There are 3 nested groupings, the coarsest first. Each group lies inside one group of the grouping before and may be the whole of it. The rows also spread widely along 8 directions, which tell nothing about the answers.
In the rows, zero is written as 128.
Known rows, each followed by its group in each grouping:
[119 122 137 124 184 162 117 155  90 160 112 101 119 169 131 131 101 145
  97]  rog Gotif q_109
[128  87 128 112 146 106 199 143 145 127 229 121 178 124 100 208 127 148
 159]  rog nisa q_896
[ 91 139 126 135 140 111  83 122 133 192 117  68 147 135 184 155  68 191
 148]  rog fomo q_42
[131 102 117 120 139 170 114 129 117 146  76 120 122 177  60 118 121 151
 109]  rog fomo q_962
[110  96 130 132 158 155 158 160 111 116 158 126 151 141 107 143 136 139
 120]  bam Selem q_718
[120 143 149 102 187 132 107 178  46 120 111 105  86 156 116  88 133  96
  74]  bam Selem q_261
[148 122  72 160  95 144 189 113 165 165 131 138 148 190 134 122 131 158
 116]  rog Gotif q_392
[104  96 147 140 153 138 128 157 136 174 193 119 126 145 180 143 104 165
 160]  rog fomo q_312
[126 122 169 135 124 141  92 148 139 159 139 155  82 110 189  96 132 133
 184]  rog Gotif q_90
[186 127 155 110 196 145 133 146 116 127 118 162 104 131  92 142 153 108
 106]  rog megus q_115
[165 174 124 115 150 139 106 121  91 126  41 127 103 150  96 108 145 116
  74]  rog nisa q_988
[ 88 138 150 142 146 131  93 130 125 173 129  95 146 121 196 154  92 179
 157]  rog nisa q_731
[148 168 129 127 119 125 142 138  89  77 108 154 121  98 118  98 194  89
 109]  bam Dobe q_114
[104 151 139 100 133 135 142 131  64  69 104 120 166  91  71 159 176 110
 111]  rog nisa q_896
[165 165 167 128 143 151  72 119 128 140  53 161  86 105 147 103 150 126
 132]  rog nisa q_896
[ 85 102 147 120 134 127 133 145 124 126 187 118 166  96 132 177 130 157
 180]  rog fomo q_962
[198 165 150 120 157 102 133 129 147 147 142 164  94 109 159 138 148 118
 130]  rog nisa q_896
[115 139 130 118 133 118  98 135 112 159 105  96 112 142 141 118 100 140
 133]  rog Gotif q_109
[199 141 117 145 172 147 168 148 140 133 131 173 106 156 128 112 160 115
  81]  bam Selem q_718
[107 131 168 129 163 167 134 156  95 106 147 153 145  85 155 152 164 126
 148]  rog Gotif q_90
[128 184 132 118 114 132  96 118  91 103  51 134 119  94 126 104 164 107
 116]  rog Gotif q_109
[ 99 100 143 117 135 156 137 158  89 120 142 128 120 143 108 118 143 122
 137]  rog Gotif q_392
[121 168  95 112  87  65 152 111 123 120 136 100 153 104 128 147 135 123
 143]  rog Gotif q_392
[109 103 126 124 117 159  74 117 137 162  62 106 121 159  89 118  98 172
 144]  rog fomo q_962
[163 106 115 121 119 125 142 123 160 144 139 151 115 143  91 131 138 138
 143]  rog fomo q_312

New rows, each followed by its group in each grouping:
[163 156 121 110  94  50 115 107 164 165 136 113 101 115 145 129 110 133
 166]  rog nisa q_896
[102 150 134 139 110 120  78  94 157 167  72  92 159 103 160 162  94 185
 168]  rog nisa q_896
[152 126 137 101 195 143 150 142  94 126 123 114 142 150  68 176 128 131
  83]  rog nisa q_896
[142  96 159 130 182 181 152 175 107  98 152 172 119 127 102 127 169 112
 114]  bam Selem q_718
[ 77  73 138 141 133 179 125 131 136 158 124  98 174 156 112 167  97 191
 156]  rog nisa q_896
[ 88 114 103 124 115 101 127 119 132 170 133  59 165 162 121 166  71 181
 145]  rog nisa q_988
[191 134 118 124 145  73 111 126 187 181 135 124  88 140 143 126  89 140
 140]  bam Selem q_718
[104 166 132 130 125 150 143 139  78  58  96 152 165  77 119 126 202 103
 111]  bam Selem q_261
[110 126 150 115 178 123 101 148 105 129 126  90 147 108 120 166 103 148
 133]  bam Dobe q_114
[176 164  81 126  92  66 134  98 176 141  96 125 123 123 115 120 126 129
 127]  bam Selem q_718
[137 143 176 110 184 120 121 157  99 117 168 140 125  85 152 171 144 123
 144]  rog nisa q_988
[134  73 133 134 150 111 127 152 179 188 190 116 109 163 150 139  74 166
 173]  bam Selem q_261
[154 148 137 104 165 123  96 119 125  99  59 128 135  85  66 158 136 125
 115]  bam Selem q_718
[ 82 118 144 121 160 135 102 135 103 162 121  73 152 144 135 167  81 175
 134]  rog nisa q_731
[ 79 125 137 143 141 140  92 160  98 165 118  88 112 163 184  89  95 153
 129]  bam Selem q_261
[162 117 130 123 129 108 136 133 151 153 144 144 104 144 124 121 132 123
 149]  rog megus q_115
[ 90 142 120 130 120  99 125 158  94 142 151  92 120 146 174  95 119 128
 126]  bam Selem q_261
[100 149  95 160  84 109 143 115 153 138 123 113 170 116 176 129 129 159
 148]  bam Selem q_718
[131 102 140 119 146 118 155 157 133 114 186 144 133 114 116 147 144 123
 154]  bam Selem q_261
[116 138 106 159 103 104 163 155 137 161 191 125 119 159 217  89 132 136
 139]  bam Selem q_261
[176  75 160 119 187 181 145 146 149 140 144 167 117 151  73 162 136 144
 132]  rog nisa q_896
[100 106 143  90 160 156  96 128  88 107  66  97 149 119  32 167 115 139
 125]  rog Gotif q_392
[100 143  88 147  93 118 156 135 100 131 121  87 151 165 138  97 132 136
 106]  bam Dobe q_114
[ 88 163 142 157  81 148  92 115 124 132  82 135 138  98 192 105 153 152
 167]  rog nisa q_988
[141 103 135 165  84 173 124 126 175 156 128 187 106 137 168  83 160 155
 176]  rog fomo q_42
[209 117 133 127 170 108 161 138 190 135 175 177 113 111 119 160 141 125
 143]  bam Selem q_718
[150 102 144 156 140 167 129 134 179 173 145 168 115 137 175 134 126 161
 171]  rog Gotif q_392
[112  85 149 107 105 133  52 117 148 162  68 102  94 147  72 114  83 160
 182]  rog nisa q_988
[140 142 113 108 146  91 120 137 104 171 119  77 101 184 118 121  90 136
 100]  rog nisa q_988
[167 189 133 101 161  59 126 114 129 125 134 115 143  72 138 194 128 126
 132]  rog nisa q_988
[133 159 109 102 209  75 165 160  81 130 171  69 157 137 126 186 103 127
  66]  bam Selem q_718
[108 125 110 151  95 111 162 141 135 133 174 117 150 132 168 120 136 143
 154]  bam Dobe q_114
[101 121 148 136 122 158 121 147  98 142 126 126 116 151 150 100 141 138
 135]  rog nisa q_896
[202 166 110 128 127  61  98  88 202 194  93 125 104 125 158 141  91 150
 151]  rog megus q_115
[122 139 105 144  85 125 100 123 132 152  68 116  97 163 138  57 123 135
 122]  bam Selem q_718
[190 169 145 148 182 145 144 150 133 121 131 186 107 107 175 120 174 110
  98]  bam Selem q_718
[134 159 144  99 155  61 109 123 136 144 157 101 137  70 154 191 104 136
 168]  rog Gotif q_392
[193 166 115  97 158 118 127 101 131 108  58 145 131 104  54 167 149 114
  99]  rog Gotif q_392
[ 83 119  87 143  87 135 152 125 120 163 121  86 159 174 139 118 108 163
 133]  rog Gotif q_90
[ 79  92 141 115 131 145 126 148  92  90 131 100 163 111  73 148 136 136
 149]  bam Dobe q_114
[ 85 146 147 101 107 104  99 140  80 108 119 105 120  92 129 120 139 111
 159]  rog Gotif q_392
[159 112 148 145 160 203 147 149 125 119 125 193 115 136 119 117 183 129
 114]  rog fomo q_312
[ 71 116 114 143  71 147  99 114 132 115  66 109 156 117 108 107 129 155
 159]  bam Selem q_718
[ 89 143 154 112 181 141 109 159  65 137 130  90 139 122 154 150 114 137
 117]  rog Gotif q_90
[143 127  59 154 113 130 206 125 132 137 134 107 171 191 105 129 135 148
  81]  bam Dobe q_114
[106 183 163 122 130 102  89 146  80  96 117 119 123  59 179 114 159 106
 144]  bam Dobe q_114
[141 112 137 168 120 181 119 133 171 139 102 177 120 127 157  99 151 151
 152]  bam Selem q_718
[ 54  69 110 138  72 149 141 149 117 121 140 100 149 162  93  95 125 147
 159]  bam Selem q_718
[144 167 151 113 173  84 113 143 121 117 146 124 128  69 158 161 133 119
 135]  bam Selem q_718
[137 120 115  82 151  88 167 129 110  95 166 111 169  98  42 202 144 125
 127]  rog fomo q_42
[138  96 105 124  99 108  99 105 189 157  86 110 128 141  78 134  87 164
 168]  bam Selem q_261
[149 111 131 153 138 171 102 124 172 152  76 153 120 141 127 118 121 159
 141]  bam Selem q_261
[128 106 130 110  54  71 112 111 170 147 151 130  97 116 116 110 119 135
 211]  rog nisa q_731
[127 117 154  86 133 103  96 139 107 115 134 125 103  99  83 131 137 116
 158]  rog fomo q_42
[108 125 115 104 142 111 125 126 107 134 120  86 156 134  85 166 107 151
 120]  rog fomo q_312
[170 205 100 111 138  92 160 112  99 101  96 133 145  98 117 152 171  99
  84]  rog Gotif q_392
[189 154  93 126 152 122 173 108 155 132 120 149 163 127  91 181 150 145
  98]  rog fomo q_962
[136  95 137 104 114  80 114 134 169 131 159 124 114 100  93 143 111 132
 188]  bam Selem q_718
[138 137  97 112 120  97 174 135 103 143 150  98 127 182 105 120 127 122
  96]  rog nisa q_896
[103 133  74 137  65  80 143 118 145 152 122  84 139 161 132  98 107 146
 137]  bam Selem q_718
[123 118 133 123 149 148 137 152 102 145 135 123 117 153 131 121 127 132
 120]  rog Gotif q_90
[135  90 138  95 124 131  87 115 136 146  73 105 104 154  39 127  98 147
 146]  rog nisa q_896
[ 84 123 107 169  58 177 154 105 143 125  96 141 181 134 144 119 162 169
 153]  rog nisa q_896
[141 132  91  89 135  57 162 131 109 113 150  71 153 135  51 166 111 120
 106]  bam Dobe q_114
[163  86 160 120 151 165  78 121 179 156  87 159  99 116  89 146 108 153
 177]  rog Gotif q_109
[112 111 140 121 140 192 155 138  83  72  98 154 164 121  54 150 184 123
 112]  rog nisa q_988
[161 159 153  95 155  88 129 160  91 119 174 147  82 106 138 117 162  90
 127]  rog fomo q_962
[164 107  91 153 122 143 167 119 172 151 122 133 147 168 105 133 124 158
 120]  bam Dobe q_114
[140 151 131 141 159 194 160 138  81 105  85 155 147 146 114 126 183 126
  71]  rog nisa q_896
[169 127 131 130 141  99 165 143 161 149 210 163 115 117 166 147 147 130
 154]  rog fomo q_312
[111 121 158 131 121 143  46 124 136 170  76 117  96 121 152 103 101 162
 170]  rog fomo q_42
[160 117 107 151 112 157 184 151 131 114 141 183 108 168 122  73 186 105
 106]  bam Selem q_261
[169 151 119 118 128  80 140 123 148 153 147 127 112 131 137 142 122 132
 137]  rog nisa q_988
[106 150 147 127 164 134 116 149  85 134 139 115 139 113 168 144 137 140
 119]  rog fomo q_42
[137 112 106 110 115  79 156 143 127 164 187 104 106 169 124 115 112 131
 135]  rog fomo q_42
[ 87 109 155  84 139 112 117 155  80  63 136 110 145  73  55 152 150 105
 151]  bam Selem q_718
[119  78 104 125 153 120 160 131 159 175 185  89 174 165 107 197  78 189
 143]  rog fomo q_42
[198 167  95 145 187 138 175 111 155 155 122 146 167 139 139 188 140 159
  74]  rog fomo q_42
[173  99 119 113 128  73 118 124 201 169 158 128 100 132 110 142  89 144
 176]  bam Selem q_261
[164 147 117 123 138 139 106  93 164 137  61 142 152 107  87 168 131 162
 132]  rog fomo q_962
[115 152 143 117  89  68  91 125 146 152 157 120 111  83 178 123 124 136
 195]  rog fomo q_962
[181 199 133 131 167 106 116 115 132 110  85 140 143  69 146 159 154 123
 105]  bam Dobe q_114
[140 134 130 135 137 139 107 135 120 164  92 125 103 164 144  95 123 133
 120]  rog megus q_115
[209 110 135 142 156 150 168 128 191 143 171 206 119 117 130 157 166 140
 147]  rog fomo q_42
[ 92  81 170 122 191 181 116 165  94 107 139 114 160 113  92 172 123 149
 139]  bam Dobe q_114
[161 101  96 152 131 138 167 115 197 181 162 141 159 163 128 168 111 183
 146]  rog fomo q_962
[164 139 120 133 150 104 195 161 128 119 210 162 123 126 162 130 166 106
 118]  bam Selem q_261
[155 123 130 135 146 149 128 142 131 161 131 148  96 164 143 103 134 137
 116]  rog fomo q_312
[121  84 120 135 128 128 179 138 155 145 192 133 160 148 121 161 127 149
 161]  rog megus q_115
[159 121 155 111 160 184 123 125 113  95  68 166 134 113  49 151 170 126
 114]  rog nisa q_896
[152 175 122 109 108  72 109 110 130 137 105 116 112 108 133 130 127 123
 141]  rog nisa q_988
[141 153 139 132 182 153 130 129 113  98  94 129 177  84 109 185 148 142
 107]  bam Dobe q_114
[106 137 101 145  75  97 132 126 146 143 129 114 133 134 161  99 125 143
 156]  bam Selem q_261
